The rows come from 7 hidden closed curves, with some noise, and rows from the same curve form a group. Each curve winds through 6 dimensions. The rows are also pushed far along 3 directions, which tell nothing about the answers.
Known rows, each followed by its group:
[ 1  7 -2  8 -1  0 -7 -3 12 -6  6  2  2 -1 14 -9 -6] : j916
[-14  -4   6   3  -7   3   6 -12 -10  15  -9  20  12   1 -12   3  12] : j970
[-12  -3   7  -6   4   3  12  -7 -22  10 -20  20  -6  -3  -5  13  15] : j940
[ 2 -7 -2  3 -6  0 -2 -9  2  5  7  3  6  6 -4  0  0] : j14
[ -5  12 -13 -11  14  -3   3  21 -15   4 -24   1  -7   3   7  13  -5] : j970
[  7  10  -6   8   4  -3  -6  -2  11  -2  13  -6  -5   1   7  -7 -17] : j118
[  4  -4   4   8  -3  -6  -5   0  14  -5   7  -4  -4  -7   3 -12   1] : j118
[  6   0  -2   8  -2   1  17 -21 -16   6  -2  10  -1  -1  -6   8   5] : j379
[ 11   0   1   8   6  -2  12 -18   1  -7  14  -2   0  -6  -2  -8   0] : j379
[  3   7   0  -1  -6   0 -10  23  22   5  -5 -11   4   1   4  -3 -14] : j940
[ 14  -5  -4  -3   8  -4  -5   7  14 -14  16 -17  -7   2   8  -9  -8] : j970
[-2  1 -6  9 -9  0 -2 -3 -6  4 -6  1  2 -3 -5 -2  1] : j940
[-11  -6  21   1 -10  -3   3   7  22  11  -8  15  20  -3  -1  -1  15] : j14
[  0   6  -1   7   2  -4   7 -11  -6   2   3   1   7   1  -7  -1   0] : j805
[-12   7  13   1  -8  -1 -11  24  16   0 -10  -2  10  -2  -1  -5   2] : j916
[  0  -1  17   6 -17  10   0 -15   1   1   0   8   2   4  -2   0   8] : j14
[  8  -7 -16 -15   9   0   1   8 -14   1  -6 -15 -13   3  -2   6  -6] : j940
[ 12  -4  -6   7   0   0  15 -21 -11   9   3  -2  -4  -3 -12  -1  -2] : j940
[-14   6   2   3  -3   3  -3  -2 -15   7  -8  15  -3   6  -4   9   3] : j805
[ -7 -20  22   8 -21  -1  -3 -12  19   6   7  12  18   3  -9 -10  20] : j970
[ -4   0  -2   5   1   0  -4 -12 -11   0   9   8  -7  10  -4   4  -2] : j805
[  7   3   2  15   1  -4  13 -34  -6   2  20   5   8   4  -9  -2   0] : j805
[ -8 -10  14   2  -5  -1   6  -7  -1   2  -7  12   3  -5  -4  -2  19] : j916
[ 19  -5   2  18  -7  -3   0 -32  13 -12  39 -11   9   6  -4 -17  -6] : j14
[ 2 -8 -4 -9  4 -4 -1 14  2  2 -6 -8 -3 -1 -1  3  1] : j805
[ -1   0  -5   9 -11   0  -8   2   3  -1   0  -1   1  -3   0  -5  -2] : j940
[-10  -7  15  -2 -11   4   2  -2  -3   8 -11  15  -1   1  -3   9  15] : j805
[  6  -6  15   9 -18   7  -1 -14  13  -5   5   5   3  -5   6  -7   9] : j14
[  3  -6  -3   3  -1  -2   1 -11 -11  -6   3   4  -8   7   3   3   4] : j970
[  1   4   2   7   5  -2   0   1   7 -11  11  -2   2  -5   0  -9  -2] : j14
[ 1  1  2 -6 10  4  7 -7 -3  5  6  1  2  1 -8 -1 -6] : j970
[-9 -5 14  0 -6  0  3  0  8  7 -8 17  2 -4  4  7 12] : j805
[ 13  -6   1  -2   0   3  -4 -11   3  -3  17  -9 -10  11   1  -2  -9] : j118
[-15  11  -4  -2   3   5   2  -1 -24  11 -19  16  -4   2  -3  11   1] : j916
[ 3 -9  0  2 -8 -6 -2  4  7 -1 -1 -7  8  4 -2 -5  6] : j970
[  6   0 -16  -2   3  -3   2 -12 -11   5   6  -8   5  10  -3   4  -8] : j940
[  8   7  -6  -5   7   7  -1  -7  -5  -4  11  -4  -4  10   4   5 -13] : j118
[ -3   2  -7  -2   9  -3   9   1 -10   5 -13   3  -1  -8   0   2   2] : j118
[ -7   2 -15  -2  -1  -2  -5  18 -15  -1 -20  -1  -3   0   2   3   1] : j970
[-16  -3  11   7 -14   1  -4  -1  -1   3 -15  18   7  -4   2  -4  17] : j916
[  0   6  -8  -4  10   4  -6  -2  -1   0   7   0  -8   2   5  -4 -14] : j379
[  7  -4  -5  -1  -6   2  -6   2   1   1   3 -10  -1   6  -4  -4  -6] : j379
[ 9 -2 -4  1 -1 -2 11 -2 -3  5 -6 -6  5 -2 -7  1  1] : j379
[ -2   0   6   2   2   2   9 -23 -12  13   0  15  -4   7  -5   8   2] : j118
[  2  -1   0  -4   8   3  10  -3 -16  -3  -7   1 -11  -6  -5   2   5] : j379
[  3  -1 -11  -6  -4   1 -14  25   1  -4  -8 -17  -7   0   1  -3  -8] : j940
[ 1 -4 -9 -7  0  1 -4  5 -9  4 -7 -6 -4  5 -3  3 -3] : j916
[ -3  -8   3   0  -7   1   5 -16 -11  12  -5   7   5   8  -8   2   8] : j916
[ -9   5  12  12  -2   0  11 -25  -8   5   3  24   5  -1  -4   5  10] : j805
[  5   0  -5   0  11   3   9 -12 -10  -2   3   6 -11  -5   2   2  -1] : j379
[  6 -10   3   5  -6   0   9 -35  -6  11   8   7   8  12  -5  -2   4] : j916
[  6   7 -14   3  -2  -1 -12  12   9  -7   5 -14   5  -1   6  -8 -13] : j118
[  4  -2  -3  -7   8   5  17 -14 -23   3  -9   4  -7  -6  -5   6   6] : j14
[  1   0   7   9  -1  -1  12 -18  -5   0   3   4   8  -5 -10  -7   8] : j379
[  0  -5  18  11  -6  -7  15 -24   8  12   4   9  13   0 -11  -6  12] : j118
[  1  -8  -1 -10   3   1   2   4 -10   1  -7  -5  -8   2  -4   4   3] : j940
[ 10  12  -3   2   1   6 -11  10  14 -17  12 -13  -7  -4  13  -9 -16] : j14
[  6  -6   3   0  -2   2  10 -12  -2  15  -3   4  -2   2  -7   5  -1] : j940
[ -6  -8  18   7  -8   0  11 -22   4   9   3  23   6  -1  -2   6  17] : j805
[ -4  -2   2  -5  -2  -3   5   3   1  13 -11   8   9   7   0   7   4] : j970
[ 9 -3 15  0 -1  2  3 -5 18 -2 11  0  0  3  3 -2 -1] : j379
[  3   1   6   3   4   3  10 -27 -11   4  11   4   0   8 -11  -3  -1] : j379
[ -9 -13  10  -4  -6  -5  -2  14   9   4 -10   4   4  -3  -3   0  14] : j805
[-20   6  17  10  -4   1  14 -16 -22   6 -14  22  12  -4 -19   1  22] : j14
[ 8  0 -6  2  5 -3  8 -3  3  2  1 -1  2 -6  2 -1 -3] : j379
[  3   3   2 -12   8   2  -1  17   6  -4  -4  -8  -6   0   6   1  -6] : j118
[ -1   8 -25 -11   9   5 -12  25 -18  -1 -13 -12 -14   3   2   6 -18] : j14
[ 3  8 -3  4  9 -2  4 -5 -4 -6  6  0 -1  1  3 -2 -5] : j970
[ -3  -1  -8  -9   9  -4   3  16   0   5 -16   0   0  -8   4   3   1] : j916
[ -2  10 -10   9   7   1   7 -23 -31   5  -2   6 -12   2 -10   2  -5] : j118
[  3  -4  -8  -5   6  -7   1  15   6  -4  -6 -10   4  -6   3  -5   0] : j970
[ 17   3  -9   4   2  10   4 -26 -13 -10  15  -3 -15   0   6   0  -9] : j14
[ -2 -11   8  13  -7  -5   9 -25   0   1   8  11   9  -6  -7  -7  17] : j916
[ -5   4  -4  10  -5  -1  -2  -8 -12   1  -4   3  -3  -2  -6  -5   2] : j118
[-3 -8  0 -8  2 -4  4  8 -3  6 -9 -1  0  0 -6  4  6] : j805
[ 10   7 -10   5  13  -2   6 -16  -3  -3  19  -4  -5   0   2   0 -14] : j916
[  0  -6  -3  -3  -7  -2  -8  25  10  -3 -12 -11  -2  -9   1  -7   2] : j940

New rows, each followed by its group:
[  0  -5   4   2  -8 -10  -3  14  20  -1  -7   0   9   2  12  -1   8] : j970
[ 12 -10   7   7   1  -4  10 -29   0  -6  22  -1   3   7  -6  -7   6] : j970
[  6   1  -2  -2  -2  -5 -10  20  19  -1   0 -19   2   1   2 -10 -11] : j118
[ 2 -2 -3 -1  0 -9  1 10  6 -1 -9 -2  3  4 10  3  3] : j970
[-5 -6 -9 -2  9 -8 -4 10  0 -3  1  0 -4 -2  2 -1  1] : j805
[ -6  11  -7   0  11   0   4   5 -23  -3  -3  -3 -10  -5 -14   7  -2] : j916
[-10  12  -3   5  -1  -1  -4  10  -5   4  -6   2   4  -3  -6   4  -3] : j916
[ -1   5  -5  -2   8  -6  -9  24  21  -5   7  -8   6  -1   5  -7 -11] : j14
[  2  -7   7   2  -6  -7  -4  12  20  -3   6 -11   9  -5  -5  -8   3] : j916
[-14  -1  15   2  -4  -3   4   8  10   7 -14  19   8  -9   4   4  14] : j805
[ -6   5  -2 -18  12   4  -1  24  -5   6 -18   2 -10   5   5  12  -6] : j970
[ 16   7 -23  -2  25  -1  13 -20 -28 -10  13  -8 -19   5   2   5 -15] : j970
[  9 -11  -2  11 -13  -7  -5 -13  18  -1  17  -8  13   3   0 -13   0] : j916
[ -9  -6  21   1 -16   5   8  -4  -2   7 -19  12  11  -5  -8   0  22] : j14
[ -8   5  -3  -5   4  -5   4  17  -6   5 -24   6   1   3   6  10   5] : j970
[  1  10  -9  -6  12   4   4  -4 -14   3  -6   2  -8   5   6   4 -10] : j916
[  7  -1  -9   0   7   8   1 -21 -15   1  19  -4  -4   7 -12  -4 -12] : j970
[  3  -4 -10  -9  15  -8  -9  24  12 -10   8 -14  -8   0   7  -6 -10] : j805
[ -8  -1   2  -7   3   7  -2   1 -14   3  -7  11 -10   6  -2   7   2] : j970
[ 2 -7 -3 -9  4 -4  2 10 -1  4 -6 -7 -2  0 -3  4  1] : j805
[  7   1 -20  -3   1  -4 -12  18  -2  -7  -3 -14  -8   7  10   1 -12] : j970
[-16   3   4  -5  -9   2 -13  28  -2   5 -26   2  -3  -1  -1   1   5] : j118
[ 6  4 -5  0  4 -6  0  4  7 -1  2 -3  1  7 11  3 -7] : j970
[  0  -3  -5  -1   0  -8  -5  23  16  -1 -10 -11   2 -12   4 -11   0] : j118
[ -7  -4   3 -15   8   4   3  17  -7   4 -15   0  -3  -3  -7   3   4] : j970
[  5  -2  -7  -2   5   2  -4  -4 -10  -1  12  -5 -14   5  -5   7  -8] : j916
[ -1 -11  -1  -6  -5   1  -8  12   7   1  -1  -4   2   0  -3  -5   1] : j970
[ -3  -3   5 -13   4   5  -8  20   8   0  -3  -5  -4   1  -1  -1  -4] : j970
[  6   2  -2   6  -6   6   4 -19 -14  -1   4   2 -10   0  -1   7  -1] : j805
[-13   8  11   2  -6   3 -13  23  21   1  -5   4  14  -3   1  -9  -2] : j970
[ 0 -5  3 -1 -3 -4  6 -6  2 12 -4  6 10 10 -2  6  4] : j970
[ -2 -10  14   7 -21  -3  -9   5  32   4   4   2  23   2   4  -8   9] : j118
[ 26 -11 -17   4   6  -9   6 -23  -1  -9  24 -14  -7  12   7  -1  -8] : j970
[ -8  -6   4  -5  -6   4 -10  14   9   4  -3   1   6  -1  -5  -6   1] : j970
[  5 -11  -3  -2  -5  -8  -3  13  12  -3  -4  -6   2   2   8  -2   5] : j970
[  3  -5  12  13  -7  -6  -9   1  31 -15  25  -3   4  -9   6 -13   3] : j916
[ -2   1  -6 -14  16   1   0  11 -12   0  -5   0 -18   5   2  11  -6] : j805
[ -3   3  -8   1   5   1  -6   5  -4  -6  -2  -4  -4  -7   1 -10  -3] : j379
[  5   8 -11  -4  13   2  -3   5  -9  -6   2  -7 -20   0   5   1 -14] : j118
[ -5  10  11   9  -4   9   9 -24 -20  -1  -1  14  -1   1  -8   2   7] : j14
[  2 -12   0  -3  -7  -6  -7  17  16  -3  -5  -6   4   0   6  -4   6] : j970
[  1   0  -3  16  -4  -4   8 -26 -12  -2  10   6   4  -2  -9  -4   7] : j805
[ 0  0  2 -4 -7  2 -6  9  6  7 -6 -1 -1  5  3  8 -3] : j805
[ -2 -17  11   3 -15  -5  -6   6  21   0   1   1  11   1   1  -8  13] : j970
[ -1  -3  11   0   5   0  16 -18  -6   9   1  12   7   1  -8   5   9] : j14
[  1  -3   3   0  -5   6   0 -11  -5  -7   7   2   5   5  -1   0   5] : j118
[ 12 -12   7   9 -14   0   6 -19   2  -1  10  -2   2   4  -9  -3   8] : j379
[-13  16  -9 -11  19   9   8   4 -33  10 -20  12 -11   2  -6  16  -7] : j970
[ -5   1  -2   4   6   0   4 -12 -11   2   5  12  -1   3  -6   3   1] : j14
[ -2   1 -20   0   4  -1   6  -9 -37   2 -12   2  -9   5  -7   8   3] : j970
[  4 -10   3  -7   5   1   5  -5   0   1   5  -3   0   0  -7  -3   3] : j970
[  1   1   4   6  -6   6   1 -27 -13   6  10   9  -2  14  -6   5  -2] : j118
[ -8   0   2   5 -12   5  -3  -7 -11   2  -6   9   5   4  -4   2   8] : j118
[ -3  -3  -9   2  -4  -3   1  -4 -11   5  -8  -1   5   0  -6  -2   4] : j916
[-15   2  10  -7   3   4   1  16   5   8 -14   9  10  -8  -7  -2   6] : j970
[-1 -9  9  4 -3 -6  8 -9 11  7  1  9 11 -5  0 -3 11] : j916
[  0  -2   4  10   1  -1   8 -21  -5  -4  11   7   6  -4  -8  -9   7] : j970
[-12   5  -5   0  -4   1  -4  13 -10   5 -17   2   7   0  -7  -1   2] : j970
[ -6   5  11   6   3   0   6 -19  -8   4   8  15   2   7  -6   5   3] : j805
[ 12  -1  -9  -1  12   2   4 -11  -4  -6  12  -1 -14  -3   6  -1  -9] : j379
[ -9   8  -4  -2   8   0   1  15  -7  -4 -12   1   2 -10  -3  -4   1] : j970
[ -7  -8  12   1  -6  -4   3   2   5   7  -1   5   6  -3 -12   4  12] : j916
[-8  3 22 12 -9 -3  2 -8 12  4  0 10 11 -2 -5 -8 10] : j118
[  3   8 -12  -6   7  13  10 -11 -36  -2 -15   4 -20  -5   0  11  -2] : j14
[  0   6   9  17  -8  -1   8 -32  -3   7  12   9  13   6 -10  -5   3] : j118
[ -5  -1  12   7   2  -3   6 -10   3  -6   8  10  -1  -5   0  -3  10] : j805
[-14  13   8  -8   0   7  -4  19  -1   4 -18   9   3   3   4   9   0] : j118
[  1  -8   5   6  -2   0   2 -12   9   1  14   4  11  -4  -7 -11   3] : j970
[  4   1 -21  -5  12  -8 -15  22   5  -8   9 -18  -7   4   4  -6 -17] : j805
[ -3   1  10  -1  -7   4 -16  15  21  -3   7  -1   3   7   6  -4  -6] : j970
[-1  5  8 -5  5  0 -3 22 20 -5 -4  0 -5 -9 14  3 -3] : j805
[  1  -8   3 -10   7   2   5   1  -5   2  -1  -2  -3   0  -8   0   3] : j970
[-5 -3 -7  1  1 -1 -1  5 -4 -1 -5  1  4 -7 -4 -6  3] : j970
[ -8  -8  11   5  -2  -4  11  -7  -2   1  -7  13   4 -12  -4   0  20] : j805
[ -8  -2  11  12 -15  -9  -3   8  24   3  -6   8  24  -2   4  -8  12] : j970
[ 12  -5   2  -6   6   1  -2  -3  14  -1  18  -5  -5  11   8   1 -10] : j970
[  5  15 -14  -6  17   0   1   7  -5   2  -2  -8 -11   1   6   4 -20] : j118
[ -5   2   1 -14  13   6  11  -3 -21  10 -12  11 -10   7  -5  15   1] : j970
[-12  10 -12  -6   7   3  -8  18 -17   2 -14   4 -13   4   1  11  -8] : j805
[  3   2 -15 -12   9   2 -12  23  -1  -4  -2 -12 -18   1   7   5 -15] : j916
[ 18  -8   2   7  -2   1   4 -21   6 -12  24  -5 -11  -4   6  -3  -1] : j805
[-12   0  17  -1  -7   1  -1   3  10  14 -12  15   5   3   1   5   6] : j118
[ -9   0  -1   1 -10  -2 -11  17  10   6 -10   3   7  -1   2   0   1] : j916
[ -2  -2  -5   0   2  -7   0  13   1   0 -12  -6  -4 -12  -1  -7   3] : j118
[  7   4  -9  -7  14  -5   5  10   1   2  -5 -13  -5  -5   0  -3 -10] : j118
[  1  11  -7  -7  14  -1  -3  20   1  -2   3 -12  -7  -3  -3   6 -14] : j916
[ 3  0  0 -4  4 -2  6  8 -2 -5 -6 -7 -4 -9  0  0  3] : j805
[  1  -5  -2 -11   9  -3   3   7   2   7  -2   0  -5   5   2   9  -2] : j805
[  1   4  -6   4   7   2   8 -21 -20   4   3  10 -11   2  -2   5  -3] : j118
[ -1   8 -11  -9  15   4  -2   8 -16  -5  -4  -1 -20  -2   6   7 -10] : j916
[-1 -7  0  0 -9  1 -7  1  6  6  2  0  6 10 -2 -1  0] : j970
[ -3  -1   0   5 -13   4  -9   0   2  -3   2   2   6   4   2  -3   2] : j118
[  4  -6  -6   1   4   3   2 -15 -16  -6  10  -3  -7   1 -10  -6   1] : j970
[ -2  -3  21   1  -2   4  13 -14  -2   7  -4  14   1   3  -7   6  11] : j379
[ -6  12 -10   0   2  -1 -12  24   2  -7  -9  -2  -4   1  12   1  -8] : j970
[-9  2 13  5 -8  3  0 -1  9 -1 -3 14 14 -3  4 -1 11] : j118
[  3  -1  16   9 -10   4  16 -31  -5   7   3  15   3  -3  -4   8  12] : j805
[ -2  14 -10   0   9  -1   4   5 -10   4 -10  -2   2  -4  -1   1  -7] : j118
[  7   0   6   5 -15   1  -7  11  31  -4   0  -8  14  -8  12 -11  -2] : j14
[-13  -5  14  13 -10  -5   1 -15   8  10   5  22  15   5  -5   0  13] : j805
[ -7  -5   4  -6   5  -1  10  -1 -14   6 -16  14  -4   2   0  11  13] : j970
[  4   4  -9  -4   2   2  -6   1   0   4   5  -4  -3  10   5   6 -13] : j940
[ 0 -5  0  3 -4 -3 -3 -2 -3 -6  0  5 -6  5  5  1  6] : j970
